There are 4 ways to turn a row about zero (a turn may also mirror it). The second row of each pair is the first, turned, with some noise. The first 28 pairs use one turn. New pairs use 2 turns, one after the other, and a turn may come again.
Some pairs, each with its turns in order after it:
[-0.40,+0.93,-3.18,+0.50,+2.31,-1.44]
[-1.85,+0.39,+0.62,+0.39,+2.73,-2.24] | Q956

[-1.58,-2.83,+0.57,+1.57,+1.00,-1.04]
[+0.28,-0.80,-1.04,-0.70,+2.80,+2.25] | Q111

[+0.25,+0.96,+1.54,+1.77,+1.16,+3.00]
[-0.91,+2.59,-1.08,+1.27,+1.96,-1.91] | Q111

[+1.74,+0.98,-0.43,+0.33,-2.92,+0.86]
[-0.98,-1.38,+0.76,-2.57,-0.92,+1.42] | Q956

[-0.43,+0.34,-0.95,-2.55,+3.27,+0.17]
[+0.46,+2.04,+0.42,+0.36,-0.05,-3.63] | Q956

[-1.62,+1.07,+0.50,-1.17,+3.07,+0.86]
[-0.02,-3.05,+1.67,+1.39,+0.28,-1.21] | Q160

[+1.80,-1.83,+0.95,-0.45,+2.90,-1.29]
[+2.82,-1.51,-1.61,+2.27,-0.29,+0.03] | Q160

[+1.20,+4.74,-2.62,+1.57,-2.00,-1.72]
[-2.97,-1.73,-1.66,-1.14,-3.78,-3.01] | Q111

[+0.20,+1.16,-0.53,+3.46,-0.96,+1.22]
[+1.39,+1.66,-0.01,-1.07,+2.32,-2.07] | Q660

[-2.19,+1.11,-1.45,+0.64,+2.17,+2.51]
[-2.28,-2.60,+0.47,-0.49,+1.39,-2.50] | Q160

[+2.20,+1.19,+1.60,-0.29,-2.11,-0.25]
[+0.15,+0.51,+3.06,+0.91,+1.18,+0.68] | Q660

[+0.38,-0.91,+1.65,+3.04,-2.01,-1.77]
[+0.84,+1.35,-1.67,-2.21,-3.09,+0.45] | Q160

[-1.02,-1.09,-1.01,-2.35,+0.07,+2.00]
[+1.47,+1.84,+2.38,-1.17,+0.08,+0.33] | Q111

[-3.73,+0.49,-0.65,+2.14,-0.92,+3.38]
[+0.24,+3.20,-1.79,-3.91,+1.55,-1.86] | Q111

[-1.60,-0.15,+0.51,+1.32,-0.49,+2.94]
[+0.74,+2.22,-1.17,-1.58,+1.80,-1.49] | Q111

[-0.86,+2.20,-2.69,+1.74,+1.13,-0.38]
[-1.90,-1.18,+2.12,+0.93,+2.54,-1.10] | Q956

[-3.39,+2.57,-0.61,-1.53,+3.49,-0.71]
[-2.09,-1.94,-3.25,+2.96,-0.78,-2.49] | Q660

[-2.54,-1.08,+0.42,+2.62,+0.42,+1.08]
[-2.33,-1.77,-1.75,-1.51,-1.66,-1.13] | Q160

[-1.21,+0.24,+0.52,-2.13,+1.40,-1.63]
[-1.47,-1.81,-0.85,+2.17,-1.04,+0.95] | Q660

[-0.10,+1.15,-1.62,+3.55,-1.29,+0.83]
[+2.48,+1.30,-0.52,-1.25,+2.36,-1.89] | Q660

[+1.21,-1.05,-0.86,+0.30,-0.54,+0.13]
[-0.50,+1.11,+0.02,-1.45,+0.37,+1.11] | Q956

[+0.45,+2.89,+0.68,+1.54,+1.01,-1.51]
[+2.11,-0.92,+1.60,-2.10,-0.63,-1.32] | Q160

[-1.17,-3.68,-1.47,+1.29,+0.86,-1.46]
[+0.89,+0.04,-3.11,-2.11,-0.08,+2.33] | Q660

[-0.59,-3.79,+1.07,+5.00,-1.60,-2.35]
[-1.07,+0.19,-3.43,+1.51,+2.49,+5.47] | Q956

[-1.74,+1.57,-1.36,+1.47,+1.34,+1.37]
[-0.09,-0.32,+2.63,+1.60,+1.77,-0.89] | Q956

[+0.66,-0.06,+4.25,-1.82,-1.23,+3.59]
[-1.69,+2.15,+2.61,+3.73,-2.68,-1.42] | Q160

[-2.05,+0.63,-3.47,-0.07,-2.70,-1.33]
[+4.56,-0.58,-1.40,+1.71,-0.38,-0.55] | Q660

[+2.98,-2.39,-0.68,+2.51,-1.55,+1.98]
[+0.75,-2.08,+0.87,+0.22,+3.38,-3.43] | Q111

New pairs. What belongs after each?
[+0.77,+0.18,+1.53,+1.75,-2.11,-2.13]
[+1.46,+0.14,+1.07,+0.35,-2.47,-2.43] | Q160 Q111

[+0.23,+1.72,+1.87,+0.34,+0.68,-3.92]
[+1.07,-0.42,+1.68,-1.26,+3.05,+2.40] | Q111 Q956

[-0.98,+1.41,-2.38,-0.01,+0.83,+0.16]
[-2.13,+0.02,-1.17,+0.55,+0.74,+1.36] | Q956 Q660

[-1.03,+3.84,+0.56,-1.10,+3.06,+0.47]
[+0.34,-2.92,-4.20,+0.45,+0.17,+1.54] | Q956 Q111

[-1.84,-2.78,+0.54,-3.49,-2.27,+0.40]
[-0.53,+3.26,-1.57,-2.47,+2.21,-1.80] | Q160 Q111

[+3.00,-1.64,-2.45,-2.39,+1.57,+0.04]
[-0.05,+1.29,+0.84,-1.01,-3.82,+2.76] | Q660 Q660

[+1.93,+0.53,-2.41,+1.14,-0.96,-3.71]
[-1.08,+1.17,+4.01,+2.21,-1.34,-1.24] | Q160 Q111

[-1.30,-1.37,-0.60,+3.27,+0.37,+0.05]
[-1.96,+0.61,-1.12,-2.09,+0.22,-2.26] | Q956 Q660

[+1.93,-1.80,-1.76,+1.71,+2.02,+0.77]
[+1.98,-0.60,-2.15,-1.35,+3.12,+0.51] | Q160 Q160

[-3.55,-0.55,-0.54,-1.88,+1.56,-2.04]
[-0.21,-3.04,-1.89,-1.52,+3.33,+1.21] | Q956 Q660

[+4.18,-3.64,+1.10,+2.07,+1.48,-1.23]
[-3.25,-0.72,+3.68,-2.37,+2.28,-1.78] | Q956 Q160

[+3.84,+1.57,+0.25,+0.44,-1.03,-3.17]
[-0.71,+0.13,+1.65,+3.78,-1.93,-2.76] | Q160 Q111

[+0.64,+0.85,+3.94,-1.51,-1.49,-1.78]
[-0.57,+2.61,-3.71,+0.26,+1.77,-1.01] | Q660 Q111

[-0.47,-0.12,-1.17,+0.40,-0.52,+1.03]
[+0.45,-0.53,+0.08,+1.47,-0.72,-0.47] | Q956 Q160

[+2.40,+3.03,+0.39,+2.00,+1.92,+1.67]
[-1.81,-0.60,-3.44,-2.57,-0.95,+1.88] | Q111 Q111

[+2.59,+0.87,+0.00,-1.76,+1.08,+2.87]
[+0.01,+1.15,+2.59,+3.47,+0.12,+0.74] | Q956 Q660

[-0.08,-1.63,-0.70,+0.63,-1.17,-1.59]
[-0.41,+0.91,+1.70,+0.62,+0.47,-1.55] | Q660 Q111

[+0.65,+0.69,-2.50,-1.78,+0.01,+0.18]
[-0.03,+1.12,-1.73,-1.34,-0.17,+1.52] | Q660 Q956

[-1.13,+3.14,+0.23,-0.70,-2.94,+1.45]
[-0.49,+1.56,+1.10,-1.41,-1.43,+3.86] | Q956 Q660

[-1.04,+0.28,-0.25,-2.44,+1.72,+0.43]
[+0.73,-1.31,-1.28,-1.04,+1.85,+1.56] | Q660 Q956

[+2.96,+0.02,+3.27,+1.70,+1.36,-1.22]
[+3.14,+2.49,-0.76,+1.35,+0.05,-2.60] | Q956 Q660

[-0.09,+1.73,-0.55,+0.24,-0.43,-0.49]
[+1.52,-0.32,-1.09,-0.26,-0.58,-0.29] | Q660 Q160

[+1.00,-2.06,+0.06,-0.04,+0.18,-0.59]
[-0.03,+0.96,-0.76,-0.94,+1.47,-1.26] | Q160 Q160

[-0.05,-0.20,+1.20,+1.29,+0.30,+1.61]
[-0.62,+1.08,+0.27,-0.14,-1.24,-1.52] | Q956 Q160

[+0.30,-0.10,-0.31,+1.58,+1.55,+0.10]
[-0.98,+1.44,-1.49,+0.00,+0.32,+0.08] | Q956 Q111

[-1.81,+1.47,-1.68,+1.15,-3.23,-0.95]
[-4.16,+1.35,+0.83,-0.58,-0.88,+0.66] | Q660 Q956

[+2.69,+0.01,+1.05,+3.49,+1.05,+0.64]
[-0.48,-3.51,+0.62,+0.13,-2.69,-0.26] | Q160 Q111

[+1.94,+0.58,-1.17,+1.14,-0.85,-0.60]
[-0.06,+0.26,+1.12,+2.21,+1.14,+0.98] | Q660 Q111

[-0.48,+2.41,+0.46,-1.29,-0.63,-0.26]
[-1.99,+1.50,+1.03,+0.66,-0.14,+0.42] | Q160 Q660

[-0.48,-4.41,+1.24,-1.25,+0.94,-1.01]
[+1.43,+1.16,+0.71,-1.73,+3.50,-2.20] | Q956 Q160

[+3.57,-0.38,+3.54,+0.15,-5.20,+1.27]
[-0.61,+0.57,-3.64,+0.01,-4.79,-4.08] | Q160 Q111

[+0.00,-0.14,-0.28,-1.61,-1.20,-1.28]
[-0.55,+1.52,-1.16,+0.31,-1.07,-1.30] | Q660 Q160

[-3.63,-1.09,-0.41,+2.75,+4.98,-0.92]
[-4.32,+0.97,+2.03,+4.39,+1.18,+0.84] | Q956 Q956

[-0.32,-0.39,-3.23,-1.46,-5.51,+0.30]
[-1.95,+6.03,-0.39,-1.04,-2.32,-0.13] | Q160 Q111

[-0.25,+0.27,+2.36,+2.30,-0.04,+1.88]
[-1.89,+1.50,-0.47,-0.25,-1.97,-2.14] | Q956 Q160

[-3.60,+1.28,-1.85,+0.20,+0.17,-0.21]
[+2.85,-1.70,-0.50,-1.22,+2.24,+0.36] | Q660 Q660

[+2.27,+3.21,+3.42,+0.67,+0.68,+3.30]
[-2.64,+3.21,+0.85,-0.93,-4.63,+0.67] | Q956 Q160

[-0.04,+0.86,-2.26,+1.63,+1.30,-1.02]
[-1.43,-1.26,+2.14,-0.35,+0.46,+1.67] | Q660 Q111

[-0.44,-1.11,-0.30,-2.44,+0.91,-1.47]
[+0.16,+1.74,+1.88,+0.62,+0.19,+1.74] | Q160 Q956

